There are 9 hidden switches. A switch that is on adds its own fixed numbers to the row, and there is some noise. The rows also spread widely along 10 directions, which tell nothing about the answers.
Known rows, each followed by its switches (1 for on, 0 for off):
-7.1, 21.1, -3.1, -29.4, -27.6, -14.4, 16.0, 4.2, 1.2, 9.9, -17.2, -15.3, 0.7, -17.6, -5.3, 17.2, 12.3, 9.1, -23.5, 21.7, 22.7, 17.9, -6.1, -19.9, 24.3	0 0 0 1 0 0 1 1 0
-16.4, 10.7, 4.2, -7.9, 8.1, 27.4, 16.6, -42.8, -21.8, 21.0, 66.6, -18.8, 16.6, -16.2, -9.9, -34.0, 9.2, 9.8, 4.5, -5.5, -15.0, -21.5, -30.4, -20.2, 23.8	0 0 1 1 0 0 0 0 0
21.2, -6.5, 52.8, -28.5, -1.2, -9.1, -8.3, -13.0, -5.7, 26.6, -24.7, -0.6, 36.4, -54.1, -28.0, -14.3, -2.6, -6.0, 11.9, -2.1, -7.6, 0.7, -44.2, -16.2, 18.9	0 1 0 0 1 0 1 1 0
-3.8, -5.4, -28.2, -3.3, -36.4, -24.5, 21.5, -8.9, -10.9, -20.6, -9.3, -33.1, 4.0, -33.5, 26.1, 3.8, 3.7, 11.0, -18.1, 16.9, 40.0, -8.4, 7.1, 3.4, 18.4	0 0 0 1 0 1 0 1 1
46.6, -2.9, -7.2, -7.4, 1.2, -22.9, -17.2, -9.9, 11.5, -5.9, 19.8, 16.3, 5.9, 15.4, 19.1, -3.0, 15.6, -9.5, 18.0, 11.0, 17.5, -1.4, 41.5, 1.1, -25.3	0 1 0 0 0 0 1 0 0
11.1, -9.5, 42.5, -39.1, -36.8, -20.9, -7.3, -28.6, -18.7, 1.1, -17.4, 7.7, 18.3, -21.2, -20.3, -20.9, -3.8, 9.5, 9.4, 34.3, -12.1, 12.7, -29.2, -31.2, 22.1	0 1 1 1 0 0 1 1 0
42.5, -3.0, 35.3, 1.9, 34.5, -20.0, -0.2, -18.6, 8.3, 9.5, 6.6, 1.2, 20.8, -18.6, 0.5, -8.1, -8.0, 0.3, 36.5, -6.2, 27.2, -12.0, -0.1, 4.1, -12.6	1 0 0 1 0 0 1 0 0
-17.6, 19.6, 0.8, -29.6, -41.4, 1.6, 37.8, -37.6, 2.6, 33.9, 27.6, 22.8, 2.3, -6.3, -5.9, -17.4, 13.0, 9.8, 8.5, 29.5, -20.7, 27.0, -13.4, -22.7, 30.2	1 0 1 0 0 0 1 0 0
0.3, -11.7, 26.7, -7.1, -5.0, 10.4, 35.7, -53.0, -2.2, 12.9, 29.1, -3.6, 38.2, -37.3, -8.6, -45.4, -14.8, 23.3, 37.0, -3.3, -10.5, -18.7, -49.5, -9.7, 5.5	1 1 0 0 0 1 0 1 0
11.6, 27.5, 30.4, -25.1, -23.9, -24.4, 15.1, -46.8, -43.2, 36.3, -7.8, -31.3, -21.3, -1.3, -10.3, -4.3, -0.9, 0.1, -0.9, 41.6, 31.3, 4.3, 24.5, -16.3, 34.5	1 1 1 1 1 1 1 1 0
-21.3, 5.3, -6.0, 25.5, 7.2, -11.1, 58.1, -42.3, 1.5, 13.3, 4.2, 12.2, -0.1, 2.9, 30.6, -20.9, -19.9, 8.9, 65.6, 15.5, 7.1, -9.0, -9.2, 19.3, -0.7	1 0 1 0 0 0 0 0 0
37.6, -4.1, 17.5, -35.0, -23.3, -21.8, -17.2, -26.5, -21.6, -1.9, 21.7, -18.6, 5.4, -32.3, -15.0, -14.2, 12.8, 2.7, -21.7, 11.5, 15.7, 1.6, -1.1, -24.3, 16.9	1 0 0 1 0 1 1 0 1
-3.4, 1.8, 12.6, -17.7, -24.3, -0.7, 32.3, -47.6, -7.2, 34.9, 15.6, -2.3, 29.8, -54.8, -4.2, -33.6, -1.8, 2.3, 19.3, 4.0, -11.8, -0.9, -39.7, -8.1, 30.1	1 1 1 0 0 1 1 1 0
-4.4, 13.2, 1.4, -4.8, -3.8, -3.5, 28.3, -40.5, -6.0, 29.7, 32.9, -12.9, 5.4, 0.0, 1.4, -18.0, -8.3, 20.4, 21.7, 17.6, 15.7, -14.2, 0.2, -11.7, 10.4	1 1 0 1 0 1 1 0 0
50.4, 4.1, 34.9, -22.4, -8.2, -4.9, 28.5, -31.6, 0.9, -20.8, 20.8, -1.8, 17.9, -36.3, -13.5, 3.8, 16.5, 5.6, -3.5, 4.5, 16.0, 18.9, -13.2, -1.3, 7.9	0 0 1 0 1 0 0 1 0
11.1, -3.5, 0.6, -19.8, -1.0, -18.3, -4.4, 6.3, 9.9, 21.5, -12.8, -0.7, 35.0, -10.8, -2.6, -13.1, -1.0, 5.7, 18.5, 2.0, -1.2, -20.3, -12.6, -26.8, -1.4	0 1 1 0 1 0 1 1 0
25.9, 6.9, 9.8, -16.4, 1.4, -26.3, -10.4, -34.6, -43.7, 14.7, -2.4, -29.7, -10.7, -17.9, -6.1, -24.1, 9.3, -26.2, 6.3, 4.1, 10.5, -14.3, 2.8, -16.9, 12.7	1 0 1 0 1 1 0 1 0
-8.2, 3.0, -16.9, -9.1, 2.9, 8.6, 7.3, 6.1, 26.5, 25.3, 31.4, 6.4, 43.5, -13.4, 7.7, -15.4, 8.8, 12.8, 6.3, -11.1, -7.4, -21.7, -11.9, -17.1, 2.4	0 0 1 0 0 0 1 0 0
26.4, 5.2, 36.8, 3.0, -4.3, -5.5, 40.0, -48.0, 2.1, 33.0, 26.6, 1.2, 34.2, -41.3, 9.9, -9.3, -1.9, 14.2, 27.2, 5.3, 24.2, -8.6, 9.1, 15.2, 20.1	1 1 1 1 1 0 0 1 0
23.0, 8.2, 30.0, -25.7, -11.2, 1.1, 10.2, -40.8, -35.1, 23.1, 18.2, -25.8, 12.0, -64.9, -17.3, -11.9, 17.9, -19.6, -9.0, -4.9, 3.5, 6.3, -24.9, -5.6, 41.1	0 1 1 0 1 0 0 1 1
-18.3, 2.0, 1.5, -1.9, -8.9, -17.5, 0.4, -20.1, -32.7, 18.2, -26.0, -15.8, -7.0, -7.5, 16.0, -26.8, -7.0, -9.5, 15.2, 16.8, 11.9, -15.9, -1.7, -9.0, 10.9	1 0 0 0 0 0 1 1 0
17.6, 9.4, 32.3, -28.6, -21.1, -7.7, 19.0, -25.1, 11.6, 20.5, 5.7, 4.7, 22.1, -17.3, -11.0, -7.2, 5.7, 15.6, 0.2, 14.6, 12.1, 8.2, 7.4, -9.0, 9.7	1 0 0 0 0 1 0 1 0
-11.0, 6.9, -46.4, -14.6, -41.6, -12.6, 19.9, -34.9, -12.0, 14.6, 41.8, -7.6, -3.4, -28.7, 12.3, -13.8, 25.0, -10.5, -4.7, 13.4, -8.1, 9.0, -4.8, -13.8, 37.9	0 0 1 1 0 1 0 0 1

New rows. What belongs after each?
56.4, -9.9, 34.0, -40.4, -10.3, -13.0, -3.1, -27.5, 7.1, -12.3, 40.1, 10.5, 30.6, -8.4, -18.0, -24.6, 11.5, 22.0, 5.0, 7.7, 2.9, -1.4, -11.7, -37.8, -8.1	1 0 1 1 0 0 1 1 0
10.1, 22.7, -31.4, -5.5, -15.5, -8.1, 43.8, -39.8, 3.3, 19.7, 49.6, 4.6, -11.7, -15.1, 10.3, 3.3, 25.0, -1.4, 8.0, 10.6, 12.0, 19.5, 7.1, -6.3, 19.1	1 0 0 1 1 0 0 0 0
0.0, 15.8, -28.7, -15.7, -21.5, -13.8, 25.3, -21.5, -5.5, -6.6, 13.4, -6.5, -19.0, 14.5, -1.7, -1.4, 10.9, 5.6, 3.0, 23.0, 2.9, 11.0, 1.4, -21.1, 4.9	0 0 0 0 1 1 0 0 0
25.7, 25.8, 40.3, -20.4, 15.4, -17.2, 2.4, -38.0, -25.5, 27.5, 8.1, -9.4, -15.7, -0.8, -17.8, -0.7, 7.9, -14.2, 15.9, 16.5, 15.1, 11.6, 12.0, -9.0, 16.7	1 0 1 1 0 0 0 0 0
0.5, 22.9, 23.7, -15.7, 5.8, 9.7, 27.1, -27.0, -37.5, -2.4, 19.1, -49.7, -3.5, -22.9, -7.5, -9.9, 6.1, 9.8, -24.5, 1.5, 32.4, -12.0, -12.1, -9.4, 18.0	1 0 1 0 0 0 0 1 0
57.9, -14.8, 7.3, -20.2, -15.2, -19.1, -10.2, -25.1, -4.0, -13.8, 42.2, -0.7, 22.0, -58.2, 3.3, -11.1, 24.0, -7.6, -16.2, -7.0, 19.1, 7.2, -1.9, -3.0, 10.1	1 0 0 1 0 0 1 0 1
-10.3, 16.0, -50.1, -14.3, -35.3, -14.6, 25.2, -3.7, -15.8, 1.0, 3.0, -31.2, -11.0, -33.3, 20.8, 11.8, 27.2, -10.4, -30.7, 7.8, 27.0, 12.1, 4.1, -3.2, 25.8	0 1 0 0 0 0 0 1 1
-21.5, -8.5, -0.2, -6.1, -27.2, -21.7, -8.3, -9.8, -25.4, 9.3, -44.0, -2.4, 2.6, -30.2, 17.5, -17.4, 2.1, -23.7, 4.9, 17.0, -2.9, 0.0, -8.9, 0.7, 21.5	0 0 0 0 0 0 0 1 0
10.1, 5.9, 4.0, -20.0, -27.4, -30.7, 8.8, -42.2, -20.1, 31.4, -7.9, 23.9, -14.8, 14.7, 5.4, -27.9, 6.5, -15.2, 41.8, 35.1, -13.8, 11.8, 10.9, -24.3, 10.6	1 0 1 0 1 0 1 1 0
37.5, 3.4, 42.3, -2.2, 20.9, -16.0, 22.2, -35.2, -7.0, 19.7, -2.8, -16.1, 21.3, -74.7, -3.1, 1.3, -0.2, -19.2, 31.9, -13.3, 24.8, 4.8, -27.3, 19.1, 25.5	0 0 1 1 0 0 1 1 1
13.3, -7.8, 18.2, 5.8, 27.2, -7.1, -5.8, -27.8, -29.8, 6.4, -0.2, -21.1, 14.4, -20.1, 9.1, -28.8, -7.0, -17.4, 33.0, -8.9, 6.2, -30.9, -15.2, 3.3, -2.6	0 1 1 0 0 0 0 1 0
18.5, -0.3, 24.5, -27.2, -9.3, -9.5, 0.7, -54.5, -31.2, 20.9, 38.9, -3.0, 4.3, -13.7, -18.6, -37.7, -0.8, 4.1, 26.1, 15.5, -12.5, -4.2, -24.5, -30.7, 20.6	1 1 1 1 0 0 1 0 1
-6.5, 7.1, 13.5, -45.7, -34.9, -20.3, 0.7, -26.6, -31.9, 19.4, -9.9, -15.0, -7.8, -2.7, -23.3, -25.5, -2.4, 13.8, 3.6, 33.6, -3.3, 6.8, -28.2, -52.1, 25.9	1 1 0 1 0 0 1 1 1
-8.6, 9.6, 41.4, -7.2, 6.8, 18.6, 10.7, -27.5, -21.1, 29.1, 3.4, -20.0, 20.1, -46.1, -6.9, -15.5, 5.3, -7.0, -2.3, -7.2, 6.5, -8.4, -17.8, 8.2, 27.4	0 0 0 0 0 0 0 1 0
12.3, 25.6, -11.9, -17.3, 25.4, -0.2, 9.4, -14.2, 6.0, 51.3, 35.9, -4.8, 11.0, -10.6, -17.8, -10.2, 16.9, -9.1, 18.0, -16.8, -6.4, -6.6, -14.2, -27.6, 4.7	1 1 0 0 1 0 0 0 0
56.3, -18.0, 51.8, -37.3, -32.7, -33.7, -12.6, -23.8, -9.2, -2.6, -6.1, -5.4, 37.9, -39.7, -15.8, -13.9, -2.9, 18.7, -10.4, 23.6, 20.4, -6.5, 3.4, -22.4, 11.1	1 1 1 1 1 1 1 1 0
19.0, -17.5, -8.3, 5.5, -14.8, -31.1, 3.4, -0.3, 3.4, 0.6, -17.2, -20.7, 36.7, -53.5, 24.3, -8.6, -4.4, 7.7, -4.7, -2.4, 39.2, -29.7, 2.1, 3.5, 6.4	1 0 0 1 1 1 1 1 0
17.5, 3.1, -12.0, -29.8, -24.4, -31.2, 38.2, -22.2, 26.8, -8.6, 8.5, 15.1, 12.6, 14.5, -7.8, -11.1, -3.7, 31.7, 32.9, 25.5, 0.8, 8.5, -21.6, -38.0, -7.4	1 0 1 1 0 1 0 1 0
17.6, -10.0, 35.6, -0.8, -5.1, -3.8, 19.3, -63.1, -25.3, -3.6, 15.6, -3.0, 9.5, 2.4, 7.6, -38.8, -18.1, 11.7, 46.6, 23.8, 5.7, -19.4, -1.1, 3.5, -3.3	0 1 1 0 0 1 1 1 0
38.4, 21.6, 8.1, -38.7, -10.2, 10.5, 33.5, -41.7, 3.4, 6.4, 64.5, -14.1, 4.7, -2.5, -26.9, -17.1, 19.9, 25.4, -8.2, 3.9, 10.1, 4.6, -10.8, -38.9, 1.9	1 0 0 0 1 1 1 1 0
20.7, 10.8, 6.9, -19.6, -4.0, -15.1, 10.3, -9.9, -16.9, 4.8, 1.3, -32.8, 5.5, -27.6, 5.2, -3.2, 9.2, 2.3, -13.1, 2.1, 34.8, -9.9, 4.8, -9.4, 14.0	1 0 1 0 0 0 1 1 1
26.0, -1.2, 34.6, -16.0, -25.6, 2.8, 16.8, -65.1, -21.6, 16.5, 34.7, -7.9, 16.4, -66.6, -7.0, -20.8, 12.5, -10.9, 2.6, 8.0, 3.7, 13.4, -18.0, 7.6, 34.6	0 1 0 1 0 1 1 1 0
53.3, -3.6, 25.3, -26.9, -13.7, -27.0, -16.1, -27.3, 5.2, 28.2, 15.9, 7.8, 23.2, -18.5, -9.0, -15.5, 13.1, -4.1, 11.7, 8.8, 9.8, -2.2, 21.0, -21.7, 4.1	1 0 0 1 1 1 1 1 0
-1.1, -21.7, -22.8, 9.4, -18.7, -20.0, -11.1, -16.0, -10.9, -15.4, 2.0, 13.6, 7.6, 6.4, 34.8, -26.2, 0.4, -5.9, 22.3, 18.6, -1.6, -19.2, 17.4, 3.8, -12.1	0 1 0 0 0 0 0 0 0
33.8, -0.4, 19.1, -25.8, -1.5, -14.1, 0.8, -18.5, 7.8, 7.5, 19.3, -13.3, 21.8, 5.2, -10.6, -10.9, -5.3, 26.1, 18.5, 12.1, 20.7, -17.4, 6.5, -27.8, -7.4	0 1 0 1 0 1 1 1 1
4.0, 13.9, -15.1, -5.9, -1.4, 4.4, 46.0, -62.6, -23.5, 0.0, 53.4, -28.1, -19.5, -8.8, -3.1, -22.3, 6.6, 4.2, 27.2, 7.1, 9.5, -1.7, -23.6, -14.7, 15.8	0 0 0 1 0 1 0 1 1
4.1, 5.2, -22.8, -17.5, -25.4, -17.9, 5.6, 2.3, 26.6, 47.1, 17.3, 13.5, 38.2, -12.3, 15.0, -7.6, 19.6, 7.8, 2.3, 4.0, 1.6, -12.0, 22.9, -25.1, 14.8	1 0 1 1 1 0 0 1 0
-6.0, -0.4, -0.6, -2.0, -23.8, -18.9, 37.8, -36.5, 8.3, -1.4, 1.8, 28.7, 0.6, 7.3, 13.7, -11.2, -11.0, 15.1, 47.7, 37.6, -3.7, 14.2, -9.9, -5.3, 7.9	0 0 1 1 0 0 1 0 0
-21.4, 11.7, 6.1, -7.0, 8.6, 19.6, 21.3, -27.0, -21.8, 35.2, 16.7, -38.1, 20.3, -48.4, -14.0, -23.9, 4.6, -2.6, -1.0, -17.3, -2.5, -24.5, -40.9, -12.9, 29.4	0 0 0 0 1 1 0 1 0
35.8, 7.9, 13.0, -38.4, -3.7, 2.8, -13.3, -18.9, 5.1, 23.0, 44.3, 4.5, 19.6, -1.9, -14.3, -23.0, 27.4, 1.0, -6.0, -4.4, -2.9, -2.8, 4.6, -35.7, -3.9	1 0 0 0 0 0 1 1 0
12.6, -8.9, 24.6, -32.0, -36.1, -26.1, -5.0, -53.6, -25.4, 0.5, 11.6, 17.9, -5.5, 18.6, -13.2, -41.1, -8.3, 11.0, 28.6, 44.7, -20.0, 4.0, -7.7, -38.2, 8.9	1 0 1 1 0 1 1 0 0
-33.9, 11.1, 3.9, 12.8, 9.4, 4.0, 27.2, -38.7, -21.7, 47.5, 13.9, -11.2, 5.4, -10.7, 17.9, -30.7, -10.4, -0.3, 38.7, 4.4, 1.2, -26.5, -1.8, 7.2, 23.1	1 0 1 0 0 0 0 0 1
